All groups share one centre, and each spreads out both ways along 10 directions, with some noise.
Known rows, each followed by its group:
[-11 -25  -6 -14  23 -12 -10 -25 -15  13   8  20 -14  18  -6 -15 -21   9]
(1)
[ -7  -6  -8   4  15  13 -18   5 -18  17   8  -2   7 -23   6  19 -11   0]
(3)
[ -5  -8 -22   0 -38 -23   0  15  -7  -2 -27  15   2  21  31 -23  26  44]
(3)
[ 14   4 -12  21  19 -11  -4   9 -18  26 -19  13 -17  24  -6   3 -31  44]
(0)
[ 14 -35  25 -14  -9   5  13  13  -9   9   3  -6  -2 -12  -4  -8 -27  -3]
(3)
[-13 -15   0  10  -8   4  -4 -11 -12  19   7   1  11 -20  10 -11  -5  -9]
(1)
[ -4  18 -31  29   6 -30  21   7 -14   7  -5   6 -20   7   0   4  16  29]
(2)
[ 11  18 -26 -32  33  10 -16   6  23   9 -20 -16  -2  10 -35  -9  21   1]
(0)
[  8 -23  15  -5   0   4  11  -5 -12   6  -8 -12   8 -21  22  -3   3 -10]
(0)
[ -4  15   8  43 -24   1 -39  43 -16  14   9 -33  21   6  41 -14  -3  11]
(2)
[-29  -2 -10   1  16  -7  -3 -48  15  -3  47  38  -5 -13 -28  41 -36  -9]
(3)
[-46 -32  -3 -36   6  23 -48 -40  21   8  55   3  13  11 -49 -48 -19 -38]
(0)
[  7  -1   6  -9   0   0  -4  23   5  25  -8   4 -14 -27   3 -48 -11  30]
(3)
[ 25   9  21  -5   5  26  13   4   7  -4  -5  12 -11   3 -33   5 -22  -3]
(1)
[  6   6   5  11  15   6   0 -29  12  29 -16   2 -15   6 -21 -45   2   4]
(3)
[ -3 -29  -1  -3   2   0  11 -16  -2  16 -11 -27  10   9   3 -19  18 -25]
(2)
[-16  31 -37  69 -18 -62  18  29 -16  14 -10 -10 -15  25  34 -11  31  52]
(2)
[  2 -18  19 -13  22 -27  19   3   8   3  22   4 -26 -13 -14  -2 -35   4]
(2)
[ -9 -44   5  -7  21  21  -6 -29 -18  30   8 -19  11 -12  -9 -14  -5 -38]
(0)
[ 21  27  -1  27   2  14  34 -26  11   7 -29   8 -20  35 -46 -24  16  -6]
(1)
[ 12  -5 -10  -6   9  -5  14  13 -11  -4  -1  17 -18   1 -13  13 -12  15]
(0)
[ -1  -9   6 -27  29  17 -21 -10  -7   0   3   1   1  -1  -1  -5  -2 -21]
(0)
[ -1 -13  23  36 -20  19  34 -28 -17  13  13  19 -12 -26 -13 -14 -18 -20]
(1)
[ -8  36 -28  51 -29 -37  47  32  -7  -7  25  25 -43   1 -26 -15   3  41]
(2)
[-12   2 -14  -7  24 -16 -37  24  -9   4  36  19 -16   9 -21  15 -56  35]
(1)
[-10  -7 -30 -14 -41  20 -16   7   9   3 -16  12  15  11 -10 -23  28  13]
(2)
[ 20  45 -18  34 -29 -25  31  68 -17 -15 -16   7 -30  15   2   7  10  54]
(2)
[ -9   5 -17  32  -2  15  -5   3  -6  22  10 -12   6 -11 -21   6   0  -8]
(3)
[ -4  -9  14  22 -33  -7  25 -22   4 -24  15  -3  14  30   1  15   4 -25]
(2)
[ 26 -17  11  -8   2  14   4   7  -5  11 -31  -6   3   7   4  -3  -7   7]
(2)
[-30 -49 -12  -8 -33 -24  26 -20 -11 -12  17  -3  11 -10  36   3  29 -24]
(3)
[-10   2 -33   0  -1   1  -7 -39  10   3 -13  37   3  17 -14  23   1  25]
(1)
[  4   8 -23  -5   1   3  19 -13  -5 -17 -21  27  -5   6  -1  36  19   2]
(1)
[ -5 -22  22  22  -4 -32  12   6 -17   7  12 -21 -13  33  12 -47  -9  -3]
(1)
[ 26 -18  21 -24   6  -3  14  10  -4 -12 -18   6  -7   5   9   6 -13   6]
(1)
[ 17   5   8  12  -3 -10  19  11 -25 -11 -19  31 -12  -9  34  25 -14  34]
(0)
[-25 -12 -16  -9  22 -19   0 -55  16   7  10  14  -6  -1 -12   0   5  -7]
(3)
[  6   0 -24 -17   9   7 -13  -5   6   8 -36   5  11  -1  15  16  17  24]
(1)
[ -9 -18 -19 -33  10   9 -15  16   0  -3   5 -12  14 -20   4  29  -1  -3]
(1)
[-12  21 -47  10  39   2  -4  -3 -21  17 -13  -2 -16  -6 -13   8  33   3]
(2)
[ 10  28   8   5  31   7 -44   0  -9   7 -38 -22  12  46  26 -18  14   5]
(3)
[-11 -28  -8  10  -2 -13  -2   7 -23  15  23  -3  -2  17  -8 -17 -17   1]
(0)
[ -5 -33  12 -12  18  21 -11 -21 -16  23   6  -5  10 -32   9  -3 -16 -21]
(2)
[ 26  20   3 -20  60 -17  16  17   3   0 -10  25 -46  -2 -31  27 -44  29]
(2)
[ -3  -7 -22   1   0 -23  14   9   0  -5   1  -5   0   9   2  17   7  13]
(1)
[ 29  32  -6  40  12  22  32 -45   7  14 -42   4   2  10 -23  36  14  -7]
(0)
[ 14  -8  32  20 -24  20  41 -19   2  -9  27  49 -18 -15 -43  20 -58  -1]
(0)
[ 10  34  -8 -18  17  14 -25   2  34   4 -22  -2   4   5 -19  -3  11  16]
(0)
[  5  -8 -24 -20  13 -26 -13  -1   6  -2 -31 -23   5  52  13 -10  23  15]
(3)
[  5  28   3  21  20  15 -16 -34  -2   9 -21  25  -6  28  -9  -9  -5   8]
(3)
[  4  -6  -7  16  -3   9  10 -14  -3  23 -27 -30  20 -23  24   7  34 -17]
(0)
[ -7  29 -26  32 -35 -26 -45  29  17  10 -14 -15  19  67  12 -32   6  57]
(3)

New rows, each followed by its group:
[ 54   7  32  -2  28  25  28 -16  17  18 -45  13 -17   4 -36   7 -39  19]
(0)
[  9   2   6  -4  14   0   5  -3 -23  -8 -24  14 -15  12  20  -8  12   1]
(1)
[ -7  -3  14  20  -8  16   5 -22  -8   4  18  23  -9  -1 -17  -8 -18 -15]
(1)
[ -1   2  -1  -3  16  -5 -15 -19   4  -1  -2  23  -2  23  -1  12 -21  19]
(3)
[-16  -6  -4  42 -11 -16  -2   2 -44   5  10   7   1   7  34  13 -10   7]
(0)
[ 13 -14  25  27  -4   4  -2  29 -20  24  -9 -61  16   9  21 -37   5 -18]
(2)
[ 16  15  15  -3  21  17  35  -3  -8 -26 -12 -31 -17  50 -43 -28  47 -64]
(1)
[-37 -27 -18  15 -30  -4  -7 -15   5  15  42  -9  13  -7 -19 -14  -2 -21]
(0)
[  8  -6   7  11  -1 -16  13  -8   6   7  -2 -10 -10  35 -21 -26  -8   1]
(1)
[ 12 -15 -10 -19   0  27 -19   8 -14  17 -24  13  15 -18  20   4  -3  16]
(2)
[  3  17  -8  18  20  -6  23   9 -20  -3  -8 -15 -24  22 -16 -19  29 -13]
(1)
[ 25  22  28   2 -15  14  -2  -5  53   4   2 -17  10  15 -47 -22 -14  -8]
(0)
[  3  11 -17 -12  17  13 -40   5  12  22  -8   4   6   1 -13  -5 -12  27]
(1)
[ 17  12  14  -5  13   7 -36 -22  39  32 -31   2   4  22 -10 -35 -16  31]
(0)
[-28 -10  -9  19 -15 -31 -40 -15  27  15  35 -19  23  35  -9 -10 -25  12]
(3)
[-22 -15  13  -7  -6   5 -26  -4 -16  -4  31  -3  11  -5  24  -9  -5 -23]
(0)
[ 10  -9  12   2   5 -17  17  25 -32 -15   9   3 -20  24   6   3 -17   1]
(0)
[  5 -35   0 -52  27   6  26 -42  25   1  -2  22 -23   5 -61 -10 -11 -18]
(2)
[  7 -13  17   2 -26  24   2  15   6   8  23   0  15 -43 -13  22 -35  -8]
(1)
[ 13  24  -5  14 -20 -27  14   3  41  -4 -15 -19  -6  51 -26 -20  19  20]
(0)
[-18 -29 -19   6 -48 -19  -3  -8 -10  -6  -5  24  14  18  40   5   0  34]
(3)
[ 13   0   4  17 -13  -3  24   8  -8   2 -21  -1  -6  -8  15   2   7   9]
(1)
[-10   6  -6 -17  47   4 -10  -2 -15  -6  18  -5 -26  40 -42 -23   3 -29]
(1)
[ 24 -27   1 -14  31  -3  32   2 -28   8 -27  -2 -21  15  -8   4  -5   4]
(0)
[  9 -21  -2 -33  10  19 -17  -6   4  17 -19  17  -1 -14  -7   1 -18  16]
(2)
[ 11   7  27  -9  59  32  -5 -55 -11  22 -17  36 -22 -27 -17 -10 -22  -8]
(3)
[ 10 -19 -12  14  -7  13  30 -11  -3  16  -9   2   0 -22 -18  17   1  -1]
(0)
[ -4   3 -24  -7 -11 -16  14  -1  12 -10 -12   4   0   9  -3   0  30  11]
(0)
[  2 -15   8 -30  14   6 -13 -19  13  -6   1  -7   9  17 -16   1 -11 -17]
(2)
[ -9 -10  -1  17  -2   1  -6  -7 -16  15  13   5  -1 -11   1  -9 -13   3]
(1)
[  8  19  -2   4  37  21  12  14 -20   1   7   0 -16 -38 -24  27  -9 -19]
(3)
[-19 -21 -41   5  -6  -1   5 -29   1  25 -20   3  16 -22  13  14  26  11]
(1)
[ 12  -2  -1   4 -20  -4  19   7  25  15  -1   1  -6  -3 -33 -15 -18  23]
(0)
[-10 -35 -12  10   0  -4   4   5 -15  25  22 -10  -7   9 -25 -17 -20  -3]
(0)
[ 31   8 -22 -16   7 -14  26  25  17  12 -48   1 -17 -11  -3   2  14  52]
(0)
[  8  11  16  27   1 -24  12  12  -8 -12   5 -26   5  27  16  18  -9 -11]
(2)
[  3  -8   3  27   1 -17   1  -7 -21  13 -20  -7   6  14  39   1  -1  15]
(0)
[-11  10 -12  17  -7 -14  13  17  -1  -5  27   4 -18   3 -30 -10  -1   1]
(2)
[ 20  37   5   6  42  20 -14  -8  -6   9 -19  19 -20   8 -21   0 -12  11]
(3)
[  4 -30   5  -2  -4 -19  28 -12   2  18  -7  -6 -14   1 -13 -31  -5   6]
(2)
[  6  -1 -26   3  15   6  12  -2  -4  24 -27 -13  -6 -13  -5 -10  28   1]
(1)
[-12  -4 -13 -25  14 -15  -3  15  -9 -19   9   1  -3  -9  19  19   6   1]
(3)
[ -4 -42  16   6 -10 -12  15   1 -20  15  17  -1  -7   1   1 -15 -26  -2]
(0)
[ 33   0   6  -9  35  -5  17   8 -16 -16 -44 -24   2  27  19  44  12 -14]
(2)
[ 11  -3  18  13 -31 -27  -2  15  14   8 -13 -10   9   9  31 -27  -5  36]
(0)
[ -7 -17 -24   2  -5 -19  -6  18   3  19 -17 -40  12  23   9 -29  29   6]
(3)
[-10   3   1  39 -46 -15  16 -16  18   8  -3 -18   6  45 -15 -54  26  -3]
(3)
[ 27  22  -3  -5   5  22   1  22   0  -4 -26  18  -4 -20  -1  33  -7  27]
(1)
[-10 -33 -32  17   4 -30  30 -12 -18  12 -13 -34   0  28   5 -11  38 -15]
(0)
[  1  -1  -3  34 -33 -14  13   5   2   9   7   8   0   3   3  -1 -15  28]
(0)
[ -8 -31   4  -5   6 -12 -37 -30  19  29  10 -10  15  31 -16 -10 -48  14]
(3)
[  3 -19  13  -8  15 -12  27  -4 -21 -15   9   3 -24  27 -10  -8  -3 -17]
(1)
[ 15   6  47  14  61  -8 -13  -2 -13  12  20 -19 -11  -6  -3  21 -57 -19]
(2)
[ 17  11 -17 -31  38  24  27 -25  11 -13 -27   4 -25  43 -67  -2  33 -35]
(1)
[ 11 -39  -4   0 -16 -23  32 -20  -2  13 -34  11  -4  10  14 -12   5  29]
(2)
[ 15   3  33  25 -33   7   3 -27  38  12  -5   3  12   1  -7 -19 -20   8]
(0)
[ -7 -32  18 -32   7  13 -21 -13  -1  -6  31  14   1   8 -17  -3 -37 -20]
(1)
[-13  -6 -11  38   5  -8  -8   1 -38  13  17  -3  -3  19   7   8 -21   3]
(0)
[  6   4  -5  49   6 -71  35  -5 -11  24  -7   4 -45  61 -11 -36 -16  53]
(1)
[-12   1 -30  -7  36  -4  -1  -1 -12   5   6  -1 -19  19 -35  -3   9  -9]
(1)
[ 14   7  15  12  33  -2   5 -12 -10  13  -3  -3 -16   1 -15   8 -25   2]
(2)
[-32 -15   0  37  -9 -11  -7 -23 -28  18  30   0  -4   3  10 -37   0 -18]
(1)
